All groups share one centre, and each spreads out both ways along 13 directions, with some noise.
In the rows, zero is written as 128.
Known rows, each followed by its group:
[157 128 145 140 133 150  96 168 131 152 171 180 125 130 122 105 140 142
 116 108 105]  Q427
[101 155 101 118 131  91 152  78  82 124 137 123 117 123 135 123  80  74
 112 127 145]  Q43
[147  86 151 182 139  68 140 117 147 122 119  75 134 126 119 118 170 129
 175 187  91]  Q603
[135 117 124 111 106  96 156 186  74 134 124 140 172 155 128 117 181 166
 150 185  97]  Q427
[119 118  88 152 122 104 107  74 143 133 169 119 104  86 152 126 103 136
 145 127 116]  Q427
[145  83 138 175 108 134 154  79 117 181 135 168 133  39  75 147 101 156
 157 118  77]  Q131
[187 122 134 143 141 101 161 143  91 138 150 124  98 137 147 145 138 138
 193 142  91]  Q603
[195  93 111  89 127  84 124 137 116 199  85 101 119 133 188 200 119 131
 115 130 147]  Q603
[109 126 154 108 153 165 153 123 142  91 125 130 139  71 160 123 135 160
  74  65 172]  Q43
[ 92 154 147  82 122 184  87  99 143  99 123 107 130 144 132 111 114  78
  65 159 163]  Q603
[130  28 135 138 148  73 108 121 133 120 123 118 143  83 105 123 102 147
 166  99 115]  Q603
[158 109 158 147 127 150 141  95 149  95 156 115 136 118 138 153 123 149
 124 111 154]  Q43
[ 87  97  95 100 147 149 145 134  98 159 145  90 117 171 107 120 110 132
 146 113  63]  Q131
[117 110 141  70 135  93 138  84  89 145  64  94 159 102  84 131 140 186
 127 180 131]  Q427
[154  91 167 152 153 119  88 108 144 125 139 114 124 102 110 112 123 107
 116 122 123]  Q427
[134  95  91 122 114  97 109 125 138  91  74  62 135 137 106 172 127 176
 163 127 135]  Q43
[125 140 174  96 126 150 130  72 110 166 109 117 155 136  74 132 134 174
 118 181 137]  Q427
[114 127 133  99 132 177 154 143 128 141 142 142 125 141 101 121 119 125
  99 123  87]  Q427
[152 165 119  93 130 116  99 183  94 117  30 104 118 149 147 156 173 137
 175 141 165]  Q43
[113 133  98 150 118  63 170 140  72  99 169 120 165 133 163 131 115 183
 112 100 145]  Q43
[152 118 131  63 113 102 169 165  73  52  99 139 148 134 120 152 100 129
 123 141 158]  Q427
[159 165 127 179 120 131 101 122 117  87 110 139  84  42 112 158  73 128
 104  58 140]  Q131
[145 133 157 125 184 131  92 150 108 159 149 176 117 134  94  68 156 103
 142  88 115]  Q43
[168 136 152 162  98 149  85  88 143 155 102 139 126 119  67 182  90 154
 146 120 152]  Q427
[168  77 161 126 176 111 128  99 127 199 114  98 116 108 116 127 152 130
 136 128  91]  Q603
[160  44 101  92 125  93 175  65 123 159 103 119 151  95 120 179 123 166
 171 121 140]  Q131
[149 114 127  62 139 166 158  82 111 135 126 103 115 145  98 151 125 153
 145 148 104]  Q131
[132 111 113 186 107 135 110 113 126 155 112 161 135  61  75 138 114 147
 148  80 107]  Q131
[108  72 133 157 140 155 134 134 170 172 126  96 153 129 136 103 190  88
  83 127  84]  Q427
[146 159 121 124 172 115 160 150  62 114 114 100 104 141 154 125 158 134
 161  83 128]  Q43
[161 125 127  97 117 169 148 151  94 166 143  96 111 190 159 155 134  82
 108 163  83]  Q603
[123  94 129 104 130 116  96 144 157 173  75 132 161  71 119 115 189 201
 106 148 116]  Q427
[145  99 136  88 153 120 201 161  59 112  99 130 121 157 110 136 111  56
 149 111 104]  Q427
[123 169 120 185 138 100 137 125 108 154 145 135 111 110 102 128 103 167
 121  84 104]  Q603
[126  79 114  87 135 134  81 107 121 181  68  96 136  98 151 167 120 145
 128  91 164]  Q131
[111  82 130 143 154 101 124 115 141 145 140 113 125 124 137  78 165  72
 154 165  91]  Q603
[139 147 114 123 132  92  80 111 147 161 128 188  94  42 144 110 114 156
 148 139 132]  Q43
[149 178  93 166  98 108 159 128  88 153 141 152 127 139 103 162 111 173
 145 106 119]  Q603
[130  99 111 107 131 142 161 125 135 129 114 166 161 161  61 119 158 128
 172 106 131]  Q603
[106 169 110  88 114 202 151 163 171 135  91 157  92 125 119 160  98 139
  95  99 112]  Q427
[120 101 148  95 124  75 127  80 102  49  71  99 149  63 104 151  77 149
 127 138 189]  Q43
[ 72 145 128 137 133 140  91 104 131 114 122 127 154 118  88 109  93 132
  65  71 170]  Q603
[165 106  84 172 114  48 121 135 142 157 146 166 133 139 116 151  97 120
 147  93 139]  Q131
[182 164 143 118 144 200 154  95  81 136 135 140 101 107  87 131 157 122
 130 105  95]  Q131
[146 146 146  71 171 137 125  92 112 162 122 103 121 177 125 114 149  89
 100 140 146]  Q603
[126 142  52 155 104  90 118 109 164 130 132 138 106 137 153 154 106  99
 156 109 150]  Q43
[127 146  92 138 132  90 117 177 204  85 118 146  92 134 140 113 131 108
 145 136 120]  Q131
[163 116 185  91 167 122 143 132  92  72 134 135 112  80 176 122 113 112
 123 109 166]  Q43
[114  96 117 159 141 128 178 122  93 164 136 122 167 190  88 120 143  59
 123  79 118]  Q43
[190 122 132 128 126 150  95 121 164 149  64 156 120  92  89 191 103 133
 104  44 181]  Q131
[185  51 157  65 149 127 109  95  99 167 123  74 128 139 128 164 103 127
 115 149 113]  Q603
[111 191 111 150 112  70 162 164  67 135 146 162 113 135 151 115  98 111
 133 151 112]  Q43
[150  59 121 143 119 128  95 140 146 148 100 117 109  61 121 144 141 163
 184 141  69]  Q131
[196 163 133 120 150 117 114 117 138 130 144 144 120 193  85 142 117  96
  88  94 164]  Q131
[156 151 154 149  96 126  96 128 129  89 167 135 146 145 142 133 122 141
 108 161 163]  Q427
[146 165 115  95 123 105 136 143  86 116  94 137 117 133 142 154 111 127
 135 130 160]  Q427
[129 145 133 158 117 130 119 166 128 123 156 176  97  98 135 118  99 137
 157 119  99]  Q603
[ 97 126  97 135 121 154 137  93 164 144  90  85 113 101  96 150 120 161
 122 118  95]  Q43
[ 83 123 141 149  88 115 154 166  96 111 133  95 132 143 159 170  46 159
 134 145 119]  Q131
[167 106  98  81 125 108  64 133 163 193 135 135  90 161 127 145 106 143
 166 170  97]  Q131

New rows, each followed by its group:
[110 139  63 140  98 145 173 122 116 176 106 136 150 143 145 151 168  97
 115 107 129]  Q603
[144 105 186 159 137 137  75 113 118 197 128 126 141  78 172 125 139 118
  97 129 144]  Q603
[108 136 109 114 157 174 121  20 142 188 132 105  84  85 107 119 114  96
 112 115  99]  Q43
[105 151 126 133 181  89 127 100 141 110 151 136  89 114 106  61 128 107
 162 132 106]  Q603
[141 140 103  70  62 147 101 144 146  99 109 146 122 140 135 183  68 135
 113 176 151]  Q603
[101 122 138  89 153 144 113  84 143 171 107 112 156 104 116 108 158 171
  66 118 148]  Q427
[124 144 112 154 179 154 141 120 151 113 156 130 101 128 124 104 145 128
 131  29 129]  Q43
[119 170 108 127 131 130 126 128 120 139 161 180  97 122 101 108  95 136
 143 115 102]  Q603
[100  99 101 128 102 104 116  68 155 124 105 108 124 121  70 144  57  76
 122 159 117]  Q43
[145 129 153 135 164 135  78 105 143 143 165 155 104  96 101 102 105 155
 127  84 127]  Q427
[154 130  92  91  90 177 158  87  85 145 149  92 103 143 119 176  93 126
 118 168  69]  Q603
[125 119 171 150 152  95 111  92 138  92 166 123 143 115 107  97 131 188
 163 139 150]  Q427
[156 121 176  66 139 186 112 111 134 167  83 128 101  67 176 146 146 114
 109 167 136]  Q43
[143 127 165 108 139 143 101 152 128 101 178 159 154 152 157 104 130 114
  78 108 176]  Q43
[132 111  84 138 122 159 112 126 176 125  99  83 141 158 130 165 170 166
 133  79 151]  Q43
[126 184 158  94 148 110 177 183  54 125  85 115 150 207 138 119 175 111
 128 158 154]  Q427
[151  78  89 104 128  82  82 164 137 137  82 107 104 134 120 146 123 124
 185 150  95]  Q43
[143 157 173 118 117 144 123 165 140  53 113 136 118 161 130 139  99  72
 113 143 176]  Q43
[116 131 101  81 139 133 152 144 112 151  59 133  95 103  78 151  96 150
 149 109  88]  Q427
[109 108 113 117 121 121 141 121 104 160 149 143 163 126  87 106 150 212
 152 149  86]  Q427
[154 180 144 123 110 124  74  99 145 143 135 153 119  94 171 140 129 171
 116 165 179]  Q427
[ 99 114 151  90 161 144 159  71 142 100 164 134 119  97 109 101  94 162
 137 123 126]  Q427
[134 181 103 117 110  91 102  99 122 152 103 117 122 123 133 172  81 162
  74 121 175]  Q603
[ 92 153  75 155 163 106 125  62 152 129 120 104  71 101 126 141  70 127
 162  46 146]  Q427
[ 93 145  91 133  75 155 122 129 121  98 143 149 136 120 132 135  98 110
 123 139 132]  Q603
[138  79 117  80 114 106 117 152 107 120  75  76 129 145 142 164 115 114
 137 173 116]  Q43
[113 201 128 132 168 163 166 141  73 103 158  78  93 177 134 111 138 136
 108  89  99]  Q43
[192 160 101 146 114  90  93 197 161  67 102 131  99 158 148 170 125 124
 141 101 168]  Q131
[106 100  59 159  99  98 113  99 196 105  95 116 129 151  81 160  90  85
 151  96 150]  Q43
[155 116 130  97 111 123 138 119  98 162 147 116 135 192 117 174  83 154
 139 149 126]  Q131
[105 107 127 105  91 146 176  74 130 136 127 113 166 126 129 150 137 147
 124 184 133]  Q427
[149  87 127 200  90 158 144 110 143 177 111 146 178 158  63 182 138 146
 178  80 142]  Q427
[ 93 167 129  96 140 108 141  73 104 167 101  91 148 133 134 118 159 173
 122 175 153]  Q427
[110 119 156 117 148 146 177 125  81 143 146 106 142 109 139 116 129 151
  82 118 100]  Q43
[109 174 112 132 156 136 149  43  49 118 189 126 114 121 106  88 117 120
 142 101 123]  Q603
[139 183 126  57 150 171 125 110 110 139 147 125  76 164 120 126  89 104
  93 139 109]  Q603
[173 110 163 112 125 127 110 149  64 113 188 160 166 157  87 103 124 140
 104 139 116]  Q427
[183 146 145 128 139 112 125 180 158  91 106 126  85 115 193 151 139  99
 120 132 150]  Q131
[143 100  98  99 162 148 193  67  85 114 151 109  98 115 104 116 142 117
 194 111  78]  Q603
[115 185 129 121 141 121 144  93 135 122  84 118  88 125 129 158  93 140
 166 117 171]  Q427
[105 133 140 116 154 124  98  91 105 137 128  97 150 136 141  77 187 109
 120 162 145]  Q131
[121 149 129 112 197  81  75 145 133 120 100 110 104  96 145  88 144 141
  96  72 156]  Q427
[135 150 132  73 169 153 143 116 122 154 111 180 147 176  65 109 149 127
 130  70 170]  Q603
[168 126 135 149 123  82 138 172 150  89 141 117 107 157 141 161  78 119
 121 130 125]  Q131
[149  38 135  87 151  88 106 152 140 136 112  78 130 158  91 150  74 134
 106 120  94]  Q603
[110 146  90 120 112 165 142  88 142 132 157  55 100 149 159 160 103 148
  90 145  94]  Q43
[101 121 122 187 148 143 152 138 125  98 136  86  82  59 192 119 130  98
 133  84  90]  Q603
[ 80 124 113 142 103 128 151  63 171 159 135  89 150 109 178 126 173 158
 132 203 130]  Q427
[137  99 174 127 151 148 117 115 151 151 172 187 120  96 118  90 105  75
  99 117 115]  Q43
[138 141 181 185 134 149 112 152  92 166 159 124 144 155 109 118 127 136
  97 109 109]  Q603
[137 114  88 127 114 100 175 116 157  59  69  68 110 107 124 186 117 159
 157 121 132]  Q603
[ 98 139 148 136 119 150 135  88 163 119 135 115 156 134 115 130 136 176
 117 136 160]  Q427
[133 135 138 147 147 182  84 190  75  92  99  61 113 141 130 129 156 123
 115  75 103]  Q131
[ 98  84 105 169 104  75 178 108 114 133 166 144 182 125 113 129  92 128
 104 103 132]  Q43
[127 100 172 162 124 165 176 144  79 101 112  87 156 125 104 154 123 142
 116  93 115]  Q131
[ 96 197 112 175 130 137 138  74 153 157  98 104 107  84 122 126 145 136
  82 123 125]  Q603
[151  79 120  99 107 105 119 168 102 115 146  70 145 155 168 159 125 190
 121 168  98]  Q43
[150  92 117 123 118 139 111 110 120 195 111  86 116 153 100 149 140 122
 158 177  63]  Q43
